There are 9 hidden switches. A switch that is on adds its own fixed numbers to the row, and there is some noise. The rows also spread widely along 11 directions, which tell nothing about the answers.
Some rows, each with its switches (1 for on, 0 for off) after it:
[ 16 -35   6 -17  24  -5  -9   6  22  -6  -2 -22 -10 -12 -20  -6 -28  15
 -44  -4 -25  15 -38 -10  12 -19  11  -1  -5 -12   1 -36   2]
0 1 0 0 0 1 0 0 1
[ 17   2   5   2   3  31 -11  13  11   1  -7   0  -5   8   7 -13  10   3
 -17  24   5  -7   6   0  -7 -23 -20 -21   6   6 -13  15  30]
0 1 0 0 0 1 1 0 0
[  3 -16  -6 -10   4  28   7   5   6  24   6 -34 -22 -19   2   0   9  24
  14 -23   4  25   8 -16  33  -5 -21  -4  -5  17 -21  -1  42]
0 1 1 0 1 0 1 0 1
[ -6 -26  -3  -7  10  14  29 -12  -9  10  33 -16 -24 -12 -18  14   2  24
  12 -27  11  30  -9  12   4  16 -49 -15 -13  14 -11   8  14]
0 0 0 0 1 0 0 0 1
[ -4   7  -9   6   1   4  20  20  21 -25   2 -24 -25  12  15   3  -3   8
 -31   2 -14 -23   5 -15  -1   1  34 -21   5   6   9  11  27]
1 1 0 0 0 0 1 0 1
[  6 -26  -2 -14  -5  26  17  36   4 -11  25  -7  -4 -30 -17  -2 -11  -1
   2   3 -20  39  13 -26 -45  10  13  10  -5  -3  20 -16 -10]
1 0 0 0 0 1 1 0 0
[ 22  38  15  -7  18 -23   4  -6  -2 -29  18 -35   6  12 -12  10  14  25
  27  -8  25 -29  14  19   6   9   6 -47   2  17  32  -7  14]
0 0 1 1 1 1 0 0 0
[ 17 -32   0  -6 -15   2 -18   9   9  -9 -29  10  -6  13  14 -20  -9   4
 -37  25 -44  12 -32 -23   9 -30   0   6   1  -1 -27  -8  21]
0 0 1 0 0 1 0 0 1
[ 26  14 -14 -44  35  -1 -19   2  19 -11  30 -54  11 -13 -22   0  17  12
   1 -37 -15   5 -12 -11  15 -34 -35   0  12  -1  -2 -23  -6]
1 1 0 0 0 1 0 1 0
[  3 -54   8  28  19  59   5  25  36   0  35 -35 -26 -23  -4 -23 -19   8
 -48 -12  13  62  12 -18 -22 -17 -23 -49 -12   8  13  -4  28]
1 1 1 1 1 1 0 0 0
[ 16   8 -15 -11  10  32 -11  23  19 -18   4 -27  -2  -9  -6   3  10   8
 -12  -2   3  -7   1  -6 -17 -34 -47 -42   7  21  -5  17  24]
1 1 0 0 0 1 1 0 1
[  9 -17   6   2  28  41  -8  -6  22 -13  43 -57 -17  -8  -4 -25  13  10
 -27 -16  19  23   0  -8  -4 -24 -61 -38  -1   2  -9  18  22]
1 1 0 0 1 1 1 0 1
[  1   3 -17   1   5   6  -1   3  20 -21   0 -40 -11   3   8   0   4  22
  -8 -20  -4   2  -7  -8  22 -20 -20 -44   3  29  -3   7  34]
0 1 0 1 1 0 0 0 1
[  5  22  -5 -26   9 -18  25 -14  -5 -11  34 -48 -12  15  -3   8  25  28
  27 -29  -3  -7  14 -12  15  17 -11 -10  -4  15   6   5  15]
0 1 1 0 0 1 0 1 1
[  0 -13 -19 -28   1   1  35   6 -16   7  29 -11 -20 -16 -17  19   1   3
  21 -23 -31  24 -15  -7 -11  21 -27  19 -16  14 -11   6  -2]
0 0 1 0 0 0 0 0 0
[  8 -30   0 -10  15   9  -7  27  16   2 -18 -15  -2 -39 -25  13 -36  22
 -10 -10   0  11 -17 -10   8 -12  16 -18  -2   8  19 -42   3]
0 0 0 0 0 0 1 0 1
[ 17 -27  -8 -22   2  37 -26  20  10  16   0   6  -5  -7   3 -19   7 -14
 -24   2 -30  25 -16 -25  -9 -33 -20  29   8 -11 -32  -7  12]
0 0 1 0 0 0 0 1 0
[ 10   0 -18 -20 -16  -3  -2  -3 -19  -2 -16   6  -1   8   3   5  16   8
  20   5 -33   3 -24  -4  12 -13 -48   0  -3  24 -36  22  17]
0 0 1 0 0 0 0 0 0
[ -2 -31  12   0  -8   2  21  -9  -9  -8  22 -12 -12  -3  -7 -22  -7  11
   3   5 -16  37   0 -21 -17  27  -5   1 -21   6   3   7  -1]
0 1 0 0 0 1 0 0 0
[ 29   6   7 -31   7  -8   6   7 -17   1   7  25 -17  19 -33  19  12  25
  -4  29  -7 -13 -15  31 -14   8 -10 -10   2  -2  -7  -5  18]
0 1 1 0 0 1 0 1 0
[  4  -9  23   1  15   1  -1 -19   4  -9  23 -31 -10   7   6 -32   2  -4
 -17  -4   3  -2  -1 -13  -3  14  18  13  -8 -20   5  -2   4]
0 0 0 0 1 0 0 0 1
[ 24 -13  14 -11  -5  26 -21  16 -11 -39  -4 -30   6 -16 -13 -53 -11  -2
   1  28 -20  20  -8 -37 -56   1 -20 -28 -21   8  10  15   7]
0 1 0 1 1 1 1 0 1
[  8 -17 -13 -19 -12  32   9  21  -2  22  18  44 -18  -5  -6  34  24  17
  -2   7  -7  35   4  19  -2  -8  -5  19  21  -5 -15 -20  22]
0 0 0 0 1 0 0 0 1
[  3 -31 -16  -4   4  17  13  21  19  12   8  -9 -17  -8 -16  31  -4  39
  -3 -22   6  36  -4   6  26 -21 -29 -38   5  27  -1 -16  32]
0 0 1 0 1 1 0 1 0
[ 22  24   3  -9  -3  20 -10  17  -8   9  -6  23  -8  19   1  14  34  13
   0  31  15 -27  16  22   2  -9 -12 -11  20   4 -20  10  40]
1 0 1 0 0 0 1 1 0
[ -2  -8  16   7  13  10  30  10  15  -5  42 -26 -18   7   4  -3   1   8
 -10 -10  17  12  33 -17 -14  25  41  -1   0 -10  26 -12   3]
0 0 0 0 0 1 1 1 0
[ 20 -23  25 -16  11 -18 -23 -30 -12 -31  19 -36   8   5  -9 -57  -5  -6
 -15  12 -33  20 -38 -18 -10  -4 -27   5 -14 -19  -8   2 -22]
0 0 0 0 1 1 0 0 0

New rows, each followed by its switches (1 for on, 0 for off):
[  1 -29  -6   2  10  13  22   3  13   9   5 -39 -32   6  -1  -8  -8  28
 -17 -10  -6  20 -14 -15  27  -8 -38 -32 -16  23 -24  20  40]
0 1 1 0 0 1 1 1 0
[ 23  15 -13 -24  14  19 -29  16  23 -23  17 -50  25 -19   9 -20  15   1
  12 -22 -19  22  10 -39   4 -43 -13  -8  17  10   8 -22   1]
0 1 0 1 0 1 1 0 0
[ 13 -40  13 -11  19  -8  -5  -5   8   1  -2 -31  -6 -20 -22  -9 -28  21
 -12 -14 -12  23 -31 -10  18  -4  -8  -7 -18   5   2 -31   6]
0 0 1 0 0 1 0 0 1
[  4   5  -9  -4  13   7  -3  -4   7  -3  19 -28   3 -13  -8  10  13  14
  16 -31  18   9   7   3  11 -16 -44 -25   5  19   1   0   4]
1 0 0 0 0 0 0 0 0
[ 37 -16  13 -39  23   0   3  14  -9  -5   3 -20 -29   4 -30 -16 -13  19
 -26  23 -35   3 -39  -4  -3   3   3   6 -14 -13 -17 -12  32]
0 1 1 1 1 1 1 1 1
[  7  -7   5  -9  19   4  -2   8  20 -16  22   4 -17  12  -3  11   2  -1
 -54   5 -12  -6 -14  14  -6 -13  21   4  17 -27   5 -27  -2]
1 0 0 0 0 0 0 0 1
[ 27  -6  -6 -26  -4  42 -17  17  -7   0  11  21  -2   0 -23  -1  25   9
  -2  22  -1  19  -9  13 -37 -24 -68 -21   8   6 -23  19  20]
0 1 0 0 1 1 0 1 0
[ 13 -18   0 -10  -6  28  -4   8  -5 -14  13 -11   0 -16 -17 -20   2   2
   5   7  -8  26  -3 -13 -38  -2 -51 -22 -15  16  -4  19   2]
1 1 0 0 0 1 0 0 0
[ 17 -10  -4 -23   7  19  -4   9  -8  19   1  -3  -7 -14  -6   1   8   4
   7  -3 -16  13 -11  -4  10 -14 -30  18   1   3 -27  -1  14]
0 0 1 0 0 0 1 0 0
[ 11   9   6  -3  -5  31   1   7   1 -18  22  -5 -13  16   6 -18  18 -13
 -14  19  -1 -12  16  -8 -48   1 -23 -15  -6  -2  -3  33  17]
0 1 1 0 0 1 0 0 1
[ 15 -14  -8 -22  10  33  -5  12  18 -11  47  -9  -6  -4  -4   3  25  -1
 -26 -11 -20  36  -5  -3 -13 -29 -25  13  20 -18  -8 -17  -1]
1 0 0 0 1 1 0 0 1
[ 21  27 -23 -40   2  16   7  15  -8 -16  32   5   2  11 -14  36  41  18
  18  -1  -4  -7   5  18 -17 -18 -49 -12  25   9  -7   1   9]
0 0 0 0 0 1 1 1 1
[ 15 -12  -1 -16 -26 -10  -5  -8 -23 -13 -10 -11   7  -1   1 -22  10  17
  34   9 -33  25 -15 -22   8   1 -27  -1 -13  21 -17  14  13]
0 0 1 0 1 1 0 0 0
[ 17 -42   5 -22  20  14  22   3  -6  16   6 -35 -38 -22 -28  -9 -20  15
 -11  -8 -20  24 -42  -2  14   9 -47   5 -34   8 -34  11  37]
1 0 1 0 1 1 1 0 1
[  7 -18   4   2   7  -7   8  -3   0 -43  37 -40  -5   2  -5 -27  -7   1
 -14  -2 -27  28 -16 -20 -31   2 -27 -32 -16   9  14   4 -12]
1 0 1 1 0 1 0 0 0
[ 20 -10  18  -3   7  14 -32  -8  -1 -16  21  -5   4   8   7 -24  17  11
 -19  16   1  26  -4  -3  -5 -19  -3 -12  12 -13   1 -24   7]
0 0 1 1 1 0 0 0 1
[  7 -24   5  14  -6  -4 -30   7  11 -11 -26   1   3  10   1 -11 -16  24
 -24  19   1   6 -12 -12  15 -22  -3 -51   5  16   2 -14  16]
0 0 1 0 0 0 0 1 0
[  6  16  11   3   2 -24  -4   1   4 -19 -30 -29  10  -1   0 -15 -19  -1
  12   0   4 -43   3 -18   1  17  44 -12 -12   7  25   1   4]
0 0 0 0 0 0 0 0 0
[ 26 -14   6 -34  25 -12 -11  -7 -17 -45  29 -41 -11  -9 -39 -28  -9  18
 -22  10 -37  18 -53   0 -23  -6 -49 -32 -13  -4  -1  -1  -9]
1 1 0 1 1 0 1 0 1
[  8   9  17  14 -12  15  10  -9 -18 -25  24 -19   6   9   9 -28  19   3
  36  11  22   9  36 -14 -41  25 -28 -36 -16  26  13  34  12]
0 0 1 1 0 1 0 0 0
[  8   5  -8 -26   6   0   0   1 -11 -34  59 -16  -3   6 -19  -5  25   9
  -1  -5 -22  24   4 -10 -36   7 -26 -15   6  -6  14  -1 -23]
1 1 1 0 0 0 0 1 0
[ -1  -4   8  24  -6  42  10  23  35  11   8  -4 -12   6  33  -6  12  -8
 -16  -1  22   5  48 -18  -2  -5  47   8  13  -3   9   0  35]
0 0 0 0 1 1 0 0 0
[ 16 -21  22  -7   3  -9 -10 -26  -9   4  -5 -20  -1  -3 -13 -19   4  36
  15   6  12  28 -12   2  33  -1 -30 -26 -10  17 -10  -4  21]
0 1 0 0 1 1 0 0 0
[ 20   7  17 -32  -2 -26 -12 -22 -20 -37  28 -27  15  -1 -16 -29  15  16
  19  12 -28  16  -2 -23 -14  16  14  16  -1 -13  17 -22 -24]
1 1 0 0 0 1 0 0 1
[  0   2   2   8  -4  11  35  10  -4 -16  48 -41 -12   0  -3   5  22  38
  34 -15  22  36  43 -12  -9  25  -9 -46   0  29  27   4  25]
1 0 1 1 1 1 1 1 0
[ 12 -14 -16 -15 -16  -1  -8  14 -11 -15 -27   8  -8   3  -4  -1  -5  12
  -5  21 -41   7 -41  -1   8 -22 -35 -20   0  18 -27  17  19]
0 0 0 0 1 0 1 0 0
[ 21   4 -12 -32   4   8  -3  20  -7 -10  14  20  -6   1 -16  20  13   8
  -8  13 -32   5 -19  16  -9 -19  -5  12  20 -12  -6 -18  -1]
0 0 0 0 1 0 1 0 0
[  3   8  -1  11 -19 -10  -3 -14   5 -27   1  -6   9  32  28 -14  21   9
   2  13 -10  -2   8 -12  10 -10  -1 -17  10  13  -2  13   9]
0 0 0 0 0 1 0 0 0
[  5 -16   5 -18   0 -18  14   1  -8 -18  19 -31 -22   9  -5 -18  -4  25
  -7   4 -33  16  -9 -31   9  23  34   3  -5  -5   8 -11  12]
0 1 1 0 1 0 1 1 1
[  4 -50 -11  -9   6  34  15  21  16   0  16 -15 -29 -15  -7 -13 -22  -9
 -43  -6 -41  39 -24 -29 -28 -10 -21   6 -18  -2 -18   4  14]
0 1 1 0 0 1 0 0 1
[ -1  18 -13 -11   8  -5   2 -11  12  -8  24 -27  -7  12  17  16  28  20
   4 -25   1  -5  16  -2  32 -11   1 -14  19  11   4 -12  17]
0 1 1 0 0 0 0 0 1
[  3 -19 -13  -8  -5  13  24  38  20 -15  11 -21 -16 -18  -8  12 -14   6
  -9 -13 -23  17   8 -27 -22   7  38   1  -4   6  28 -18  15]
1 0 1 0 1 1 0 0 1
[  6 -30  25  16  35 -13  22 -20   7  -8  29 -27 -35  13 -30   8 -25  29
 -41  -1  26   3 -33  38   9   9 -32 -64 -19   3  12  -1  14]
0 0 1 0 1 1 0 0 0
[ 20 -31  -2 -26 -12   9 -11  14 -11 -10   0  10  -7  -9 -30  -5   2  31
  -5  24 -26  37 -20  -9 -20  -6 -29 -16  -5  10  -6 -12  10]
1 1 1 0 0 1 0 1 1
[ 16   0   5 -15  10 -15 -14 -21   4 -33  38  -9   5  27   1  -9  24   8
 -28  10 -24  17 -17   7   6 -23 -14  -1  21 -18  -2 -16 -16]
1 0 0 0 0 1 0 0 0
[  8 -16  -4 -16   8 -33   8  -1  -9 -21 -10  -2 -16   0 -34  23 -21  42
  -9   9 -14  -3 -38  19   8   8 -11 -52  -9  22  17 -20   3]
0 1 1 0 0 0 0 0 1
[ 12 -22  -3 -33   4 -34  -2  -6 -20 -15 -10 -20  -6 -13 -40  -5 -16  38
  14   1 -30  18 -43  -4  14  10 -26 -22 -20  20  -4  -8  -3]
1 1 0 0 0 0 0 1 0
[  7 -43  16   7  14  11   0   6  13 -17  17   3 -19  10 -21  -7 -23  14
 -56  19   5  19 -27   7 -29  -6 -10 -40  -7 -10  10 -14  -1]
0 0 0 0 0 1 0 1 1
[ 19 -29   0  -5  -9  27 -16  15  -5 -31  -5  -7   0 -10 -16 -29  -8  11
 -11  26 -18  31 -22 -15 -44 -15 -47 -49 -14  19  -1  15  15]
0 1 0 1 1 1 0 0 1
[ 14  13 -12 -34  10 -18   8   8  -9  -5   8 -15  -8  -6 -14  16   4   4
  12  -9 -34 -12 -17  -4  11  -1   2  20   1  -1  -6 -12   2]
0 0 1 0 0 0 1 0 0
[  7 -17  11   5  15   1  13  11  23  -3  10 -22 -24   6  -1  -7 -16   8
 -42   3 -14   3  -4 -11   7   3  38  -4  -6  -8  10 -14  21]
1 1 1 0 0 1 0 0 0
[ -8   3  -4   8  22   4  11 -13  27  -6  46 -40 -15   7  11   4  18  17
 -17 -35  13  15  16   1  29 -12  -8 -23  15   5   9  -7   7]
1 1 0 0 0 0 0 0 0
[ 19  13 -22 -22 -25  47 -14  34   3 -17  14 -30  17  -5  26 -31  36 -19
  31  -7 -36  26  28 -60 -33 -29 -18  21  13  13 -17  23  19]
0 0 0 1 1 1 1 1 0
[ 18   8   3   4  20   8   9  31  25 -20 -10 -28 -19   5  -2   9 -15  11
 -33   9   5 -31  -1   2  -6  -9  27 -37  -1   7  15 -10  39]
1 0 1 1 0 1 1 0 1
[ 18 -10 -28 -32 -17  11   4  22 -13 -14   8  31 -12   4 -10  32  32  34
   6  15 -41  39 -22  16  14 -27 -42  -8  25  18 -26 -12  29]
1 0 0 1 1 0 1 0 1
[ 17  22  -4 -36   3  13   1  -4 -26 -36  61  -9  -6  10 -10  -5  45  -3
   7  16 -28   7   3   1 -47   4 -41   1   9 -13  -3  17 -15]
1 1 1 0 0 0 1 0 1
[  4   5   0  12   8   5   6   8  15  -4 -13   9 -15  19   4  24   4  28
 -21   7  24 -18   1  28  14 -10   0 -50   9  21   0  -6  38]
0 0 0 1 0 0 0 0 1
[  2   2  13  12  11  28  21  15  10   1  32 -14 -11 -10   0   2   5   1
   8 -12  30   7  44  -1 -24  24  34  -7  -2  -1  29 -10  16]
0 0 0 1 1 0 0 0 0
[-11 -28  -1  21  -7  29   9   1  11 -12  22  -7 -12  -7  -3   3   5  28
  -7  -4  29  35  21  -1 -10   0 -29 -58   1  22  14   4  15]
1 1 0 0 0 0 0 0 1
[  6 -33 -17 -25  -4  -1  16   5  -7 -17  15  -4 -12 -18 -33  14 -12  29
   2  -7 -28  45 -33  -3 -12  -3 -51 -28 -11  21  -4  -7  -4]
0 1 0 0 0 1 0 0 1
[ 26 -20  27   0  15  17 -13   3   7  24 -28   1 -11   2   5 -31 -10  -7
 -23  22  -2   0 -12  -4  13  -8  17  30 -13 -11 -30  -6  39]
0 0 0 1 0 1 0 0 0
[ 11  -9  17   9  13   9  13  -9   7 -10  46  13 -13  21  -4  11  21  14
 -33  15  17  18  12  29  -9  -1  -3 -18  17 -17  12 -15  -1]
1 0 0 0 0 1 0 0 0
[ -8 -23   5   6   4   4  37   3   9 -31  52  -8 -25  12  -9   7  -2  11
 -33   1  -6  25   0   3 -31  19   1 -20  -4  -5  22  -6  -8]
1 0 0 0 0 1 0 0 1
[ -7 -40  -7  11  11  22  27  28  30  -6  15 -26 -22 -26 -19  11 -33  16
 -27 -18   2  32   0 -11 -20   1  -3 -43 -16  18  26  -7   9]
1 1 0 0 0 1 0 0 0
[ 18 -15   2 -13  22  19   2  29  15 -19  15 -35 -14 -10 -22  -8 -19  16
 -22   0  -3   7  -4 -20 -29  -2   3 -41 -10   7  21 -15  17]
0 1 1 1 0 1 1 1 1
